There are 3 nested groupings, the coarsest first. Each group lies inside one group of the grouping before and may be the whole of it. The rows also spread widely along 10 directions, which tell nothing about the answers.
(in the rows, 128 means zero)
Some rows, each with its group in each grouping after it:
[134 125 115 115 109 128 128 128 131 131 149  99 147 116 152 147 135 151
 157 126  83 135 184 124 163 109 165  97 164 135 133 119  87 117 121 129
 141]
j110 j838 j347
[106 128 149  99 109 132 110 137 122 131 135 112  71 124 123 136 114 135
 166 156 130 121  88 130 104 113 126  77 104 136 152 131 115 143 128 141
 117]
j733 j992 j240
[106 132 101 144 145 104 114  86 137 148 170 146 176 134 158 141 105 149
 123  94 110 113 110 111 153 108 165 165 140 116  88 150 126  69 110 132
 186]
j733 j58 j286
[ 87 104 107 129 119 112 122 119 142 127 154 126 115 120 134 121  70 131
 167 111 116 105  94 143 118  84 118  96 137 117 141 141 119 119 135 141
 129]
j110 j589 j189
[167 124 140 110 126 135 117 111 155 120 107 147 180 137 105 172 170 167
 158 139  72 143 127 129 126 143 165 126 112 128 167 106 124 145 124 146
 139]
j528 j209 j987
[141 134 124 120 120 123 110 121 120 138 137 115 134 135 133 137 122 142
 143 118 105 118 108 126 127 118 147 134 129 127 121 119 116 123 128 148
 138]
j733 j992 j974
[127 216 191 101 141 145  90 103 115 109 120 129 129 157 150 109 201 121
 130 146 173 177 246 141 157  92 148  87 128 151 142 148  72 126  76 105
 158]
j779 j613 j428
[102 178 137 131 140 121 106  90 163  92 135 142 164 157 148  72 121 117
 144 102 164 142 196 173 154  53 117  97 149 114 123 151 109 118 115 127
 157]
j779 j332 j488
[106 110 141 118 126 127 133 131 105 134 133 133 110 119 130 158 136 156
 145 146 120 108 107 130 114  97 130 116 127 120 161 154 102 134  99 121
 129]
j525 j946 j164
[142 144 113 125 121 114 121 108 130 134 146  94 151 129 148 128 117 134
 139  98 107 124 174 122 156 112 166 123 158 131 113 126 102 115 120 141
 152]
j779 j312 j251
[160 132  98 118 122 120 122 140 143 120 122  91 152 124 131 129 141 142
 159 113 105 130 134 137 133 109 154 120 138 139 146 117 127 133 143 163
 127]
j525 j427 j897
[ 95 139 136 138 126 114 122 111 157 122 157 154 139 140 168 102  96 107
 139 103 149 119 135 130 132  62 127 131 147 127 135 170 145  81 158 126
 109]
j779 j613 j791
[169 111 111 122 123 107 116 131 159 137 128 113 141 121 125 143 145 134
 174 122  89 136 112 101 140 138 178 136 126 165 160 131 134 106 152 173
 118]
j528 j235 j574
[139 139 163 131 124 121 116 125 109 121 109 123 110 140 128 107 146 125
 144 124 145 128 159 147 123  83 129 120 136 133 165 151  89 144 107 139
 104]
j779 j332 j966
[161 184 152  86 110 149 107 151 156 105 122  95 113 138 147 113 164 110
 150 148 138 156 173 126 134 115 146  95 118 153 153 115 141 131 181 146
 101]
j779 j332 j202
[197 152 122  92 103 146 117 191 159  79 100  94 142 119 151 124 208 133
 155 148  95 169 183 134 148 108 156  96 143 168 172 105 146 141 195 171
  75]
j528 j321 j471
[142 141 108 112 137 122 116 129 149 109 120 117 159 128 132 136 165 148
 158 131 118 142 136 134 138 109 148 116 122 134 148 135 127 128 120 152
 149]
j525 j946 j532
[139 159 119  94 128 139 112 128 102 139 133  81 119 121 128 165 148 156
 142 136  96 138 137 119 132 151 155 102 120 134 118 101  93 144  98 140
 181]
j110 j589 j994
[140 151 147 116 122 139 117 114 121 118 132 122 165 131 139 144 167 158
 149 134  98 149 208 144 161 102 158  97 152 129 144 122  71 131  92 117
 155]
j110 j838 j82
[151 151 124  93  97 153 123 148 115 121 135  79 123 127 134 147 114 140
 136 121  86 122 138 150 127 125 128  92 143 115 124  80 117 157 159 139
 122]
j110 j589 j52
[167 164 133  96 115 136  99 147 137 127 111  75 106 142 114 127 132 117
 155 128 129 131  92 139 102 138 130 114  94 143 149 106 142 152 163 173
 113]
j525 j946 j304
[ 96  99 128 114 117 123 143 140 142 118 139 142 123 103 143 149 153 155
 176 163 116 129 150 125 136  80 153  79 139 137 182 161 106 116 116 118
 112]
j525 j427 j122
[119 147 155 113 136 128 113 139 144 108 121 164 121 134 140 123 173 128
 154 152 147 145 128 126 127  86 141 114 113 155 180 168 129 109 134 137
 113]
j528 j235 j823
[111 197 151 102 116 150 101 128 127 119 152  98 105 152 151 107 101 110
 134 113 147 130 149 150 134  93 115  88 131 127 113 117 115 127 151 123
 139]
j110 j838 j718
[146 103 172 140  86 131 132 128  97 157 147 136 127 132 148 143  94 124
 115 106  94  84 138 138 137  84 144 153 177 118 145 127  88 104 155 113
  59]
j733 j679 j151
[ 76 149 150 122 137 127 119  86 174 103 145 177 149 143 140 113 118 136
 157 137 151 133 146 148 131  72 121  90 119 109 145 162 124 111 113 111
 159]
j779 j332 j488
[121 155 122 121 130 130 113 148 168  80 127 145 157 134 160  95 167 130
 164 134 139 161 173 151 146  61 130  97 137 142 164 151 128 106 146 142
 118]
j110 j838 j347
[129 156 104  81  89 143 121 148 118 136 178  50 106 114 175 147  97 131
 130 127  94 117 157 114 163 124 157  84 165 134  78  90 124 117 173 132
 143]
j733 j992 j240
[111 168 164  91 112 158 104 131 140  98 127 140 116 144 130 125 145 137
 151 158 137 142 138 159 117  96 114  71 108 121 149 119 122 147 133 122
 127]
j733 j992 j974
[ 90 183  99 104 146 130 106 135 142  91 143 118 131 132 160 106 139 133
 144 128 153 151 141 147 139  80 117  90 122 130 116 141 132 115 121 137
 181]
j110 j589 j994
[130 110 105 110 120 115 125 133 133 132 137 103 122 117 133 154 121 148
 158 126  90 123 106 113 132 124 157 111 132 137 138 127 126 132 132 154
 139]
j528 j209 j987
[149 177 184 100 104 167 118 154  92 110 120 112 120 141 143 136 170 141
 123 144 118 139 196 158 136  92 125  93 148 125 153 109  80 155 127 107
 107]
j110 j838 j718
[131 157  94  99 125 125 106 127 186 100 137  92 152 132 142 109 134 122
 174 123 128 149 153 142 152 104 145  82 127 143 133 122 147 120 158 160
 144]
j525 j946 j532
[115 167 160 115 125 128 108 106 122 152 146 110  84 149 129 123  74 103
 130 111 151 102  80 121  99 123 121 130 105 122 117 134 129 123 146 136
 135]
j779 j332 j488
[133  98 114 123 117 125 132 124 144 131 134 138 152 113 124 163 127 159
 162 131  74 122 109 124 124 122 152 120 130 124 158 120 118 119 132 140
 130]
j110 j589 j994
[116 154 150 104 130 152 129 144  96 122 137 151 129 121 150 171 163 156
 114 152 114 125 126 123 120 108 134 130 126 118 143 134 112 117 117 105
 145]
j110 j589 j994
[145 177 153  71  94 175 137 190 106 110 138  89  95 119 177 163 156 134
 105 161 117 131 147 116 118 114 132 103 135 129 129 108 157 136 192 117
  97]
j779 j613 j791
[162 137 179 142 128 133 122 147  77 142 115 162 129 133 141 145 171 126
 106 125 121 113 134 124 117  94 141 185 144 139 173 147  91 101 132 120
  76]
j110 j589 j994
[ 82 168 119  92 123 146 110 112 177 116 167 118 123 136 141 140  81 134
 164 135 121 132  87 133 115 119 121  72  94 115 113 118 157 120 156 130
 177]
j110 j838 j82
[168 112 129 132 114 122 117 141 118 126 101 110 127 131 103 128 122 139
 158 108  93 116  95 155 102 115 124 131 128 126 167 108 107 156 139 167
  94]
j110 j589 j994
[107 158 125 100 131 137 112 128 168  99 127 128 131 134 128 119 139 135
 171 143 146 143 128 152 118  90 125  76 105 132 161 137 139 136 134 139
 141]
j525 j427 j897

New rows. What belongs after each?
[ 82 157 142 125 130 135 123 134  87 124 159 138 109 136 162 126  90 125
 104 108 145  95 109 147 118  67  98 132 148 102 114 148 112 112 129 106
 136]
j110 j589 j189
[139  83 102 118 101 119 142 142 150 131 135 104 137 105 129 150 118 152
 176 129  79 115 124 130 130 104 157  98 150 133 167 122 122 132 151 151
  99]
j525 j427 j897
[144 106 154 111 108 136 131 130  88 136 112 109 125 119 109 174 159 172
 150 151  90 118 151 145 125 119 146 102 137 118 171 124  67 167  78 126
 127]
j525 j946 j304
[135 132 141 114 124 137 134 143  84 140 131 115 117 124 137 168 140 154
 117 134 111 102 101 124 114 114 134 146 131 116 139 133 110 135 117 124
 130]
j525 j946 j164
[133 161  75  87 132 127 106 148 135 117 140  63 122 113 142 141 140 147
 160 132 108 150 122 114 136 140 152  88 115 145 107 105 133 134 129 167
 186]
j110 j589 j189
[117 152 114 100 136 128 102 128 153 117 125 115 116 126 120 133 140 140
 174 143 124 149 102 128 112 127 136  89  90 142 148 126 130 132 121 157
 160]
j110 j589 j994
[152 177 128 124 134 138 112 140 118  98 122 132 167 148 149 112 152 130
 114 102 128 135 147 162 132  83 117 145 142 117 129 119 126 124 144 138
 130]
j110 j589 j52
[146 183 149  93 116 152 115 160  82 109 118  87 101 147 136 129 140 138
 110 122 131 122 134 163 122 102 111 105 138 119 123 109 110 173 134 139
 136]
j528 j235 j823
[169 168 173 114 134 129  79  93 162 124  90 126 143 161  83 112 173 121
 181 137 143 159 149 154 117 133 145 106  82 155 187 125  99 145 107 161
 125]
j525 j946 j304
[133 132 187 117  94 148 124 140 125 151 150 140  98 130 142 149 111 112
 140 138 110 109 119 114 116 108 140 123 133 141 167 130 116 100 179 112
  66]
j110 j838 j718
[156 151 131 138 140 118 101  82 157 140 121 135 176 160  99 126 105 131
 152  86 117 115  87 148 107 126 140 156 107 118 139 116 131 127 131 156
 149]
j525 j427 j897
[157 130 113 105  94 146 137 145 110 118 139  76 140 121 143 160 111 160
 123 106  61 110 153 150 145 119 139 101 176 108 108  82 109 166 151 139
 134]
j528 j321 j471
[109  95 187 139 105 127 135 106 151 140 140 185 127 131 135 142 111 124
 154 136 116 109 127 125 111  82 139 125 137 125 189 165 118  98 146 107
  67]
j779 j613 j791
[156 150 161 114 104 148 119 124 127 137 139 122 150 136 141 151 141 137
 136 128  89 129 173 129 145 119 157 123 151 130 146 109  92 117 143 118
 112]
j110 j838 j347
[143 169 157 117 121 135 101 136 146 128 139 126 122 144 147 115 135 102
 148 126 138 138 135 123 129 102 142 128 119 155 153 136 130  94 172 139
  99]
j110 j838 j82
[ 93 144 141 102 123 138 127 115 116 160 164 118  99 125 137 170  89 137
 133 133 123  97  79 109 107 127 142 117 113 120 123 134 126 114 132 113
 153]
j525 j427 j897
[150 198 164 112 119 163 111 142  98 117 130 118 137 160 148 132 130 128
  97 108 126 119 130 155 116 103 110 144 135 106 116 104 117 139 152 120
 130]
j110 j838 j347
[160 158 131 119 128 125 102 147 137  89  96 113 139 152 127  93 153 122
 147 109 135 144 141 169 127  83 118 113 132 137 157 125 128 156 147 167
 105]
j528 j209 j987
[127 160 145  89 106 144 130 159 125 134 156  99  83 117 174 143 133 109
 124 152 135 124 143  91 137 112 153 115 135 149 131 139 145  98 182 123
 100]
j779 j332 j966
[124 142 109 126 132 125 119 109 137 116 134 114 158 142 130 126 108 145
 141 100 116 113 116 158 129  94 120 125 137 104 122 125 125 137 122 143
 158]
j525 j946 j164
[157 174 156 122 140 128  98 113  94 131 116 110 130 146 126 132 171 140
 125 114 125 142 168 135 139 122 152 131 134 146 132 130  75 143  84 141
 159]
j528 j321 j471
[144 222 165  95 135 139  77 101 168 128 130 102 109 166 130  96 129  86
 150 123 170 154 144 123 123 135 141 109  85 156 127 121 139 118 162 150
 144]
j779 j332 j202
[140 161 169  91 105 150 110 135 137 123 133 117 114 140 139 139 138 115
 140 140 117 134 158 130 139 115 146  97 133 144 152 116 121 128 165 124
  97]
j528 j209 j987
[139 156 169  92  84 160 116 109 174 113 144 123 148 147 130 128 109 119
 157 128  96 131 194 165 158 104 141  64 158 126 151  96 115 137 179 116
  98]
j528 j235 j823
[139 160 146 113 126 136 110 109 130 124 123 116 149 141 123 130 150 140
 149 124 125 135 176 153 139 102 147 101 136 130 148 122  91 139 106 128
 143]
j525 j427 j897
[138 145 119 120 137 121 102 115 154 122 125 127 145 134 121 123 142 131
 166 123 119 146 120 133 125 120 145 115 108 142 150 127 124 119 126 157
 144]
j110 j589 j52
[104 183 139 121 143 132 103  94 132 130 160 143 152 146 154 121 122 117
 124 108 142 133 158 132 149  98 140 129 135 127 110 140 109  87 118 114
 169]
j110 j589 j52
[137 153 154 155 156  91  98  72 112 179 146 139 144 149 142 128 130 113
 127  89 143 125 139  86 137 124 178 191 129 154 120 172  94  68  88 137
 158]
j779 j613 j791
[102 160 155  93 129 143 110 116 134 119 138 137 115 139 133 151 137 139
 143 148 129 136 127 129 126 115 137  89 110 129 141 134 120 134 118 119
 156]
j528 j209 j987
[117 115 123 120 118 110 110 128 149 136 139 114  99 115 131 115 120 113
 184 132 125 135 130 121 132 104 150  92 125 161 168 146 111 106 137 153
 104]
j110 j589 j52
[ 97 125 160 129 141 118 136 122  77 161 147 152  91 120 148 168 128 145
 113 141 139  97  82  88 103 110 143 161 117 123 136 176 106 102  94 110
 146]
j779 j332 j488
[ 95 127 126  97 110 142 148 143 158 116 171 143 145 101 182 160 153 140
 149 163 113 132 187 108 165  78 169  88 161 142 155 152 130  76 161  94
 115]
j525 j427 j897
[145 176 136 114 126 131 112 153 108 105 115  89 102 146 147  95 135 117
 127 113 155 130 139 148 118  86 113 121 131 129 131 133 125 150 145 154
 120]
j779 j332 j202
[159 190 141 118 132 134  85 151 117  94  95  99 118 162 126  75 152 119
 128 108 165 144 119 176 112  87 103 120 109 129 134 120 129 157 136 171
 118]
j733 j58 j286
[138 134 163 121 118 133 128 115  92 159 151 131 123 132 139 173 128 141
 115 121  99 103 132 108 141 129 163 151 150 132 132 135  93 108 117 112
 133]
j528 j235 j574
[ 96 114 148 130 119 123 126 123 148 118 150 159 134 119 153 124 143 137
 171 145 121 139 178 128 153  65 149  88 150 144 175 167  91  93 118 112
 111]
j110 j838 j718
[100 125 137  80 100 149 150 167 113 127 152 103  72  97 161 176 133 150
 138 177 112 116 120  98 120 114 142  82 126 126 144 135 136 133 150 113
 119]
j779 j332 j966
[ 97 204 197 118 153 146  93 112 111 125 134 173 110 160 140 123 154 117
 123 142 181 138 119 133 105  91 116 131  88 133 151 166 107 105 104 104
 150]
j110 j838 j82
[118 146 142  99 120 127 118 145 129 137 142 107  87 116 156 144 148 125
 150 154 137 141 132  91 121 119 156 104 112 160 147 153 133 108 138 139
 122]
j779 j613 j791
[133 116 120 134 125 111 134 118 125 124 134 119 151 122 147 131 139 150
 147 117 107 125 174 128 152  88 155 125 163 124 139 146  94 123 109 135
 139]
j779 j332 j202
[120 124 174  90 102 160 146 175  76 146 138 122  61 110 144 190 140 143
 116 175 118  93  79 107  92 116 125 123 117 126 167 137 125 134 151 104
  82]
j525 j946 j164
[171 178 172 115 110 165 130 137 109  98 118 140 180 154 157 143 166 146
  90 117 105 131 191 160 138  88 126 144 164  98 131 105 121 141 150 106
 111]
j779 j613 j428
[127 171 169 124 138 125  78 122 153  96 101 156 112 163 113  75 149 108
 167 135 180 149 104 164  98  77 104 105  85 144 176 150 128 134 131 159
 106]
j733 j992 j240
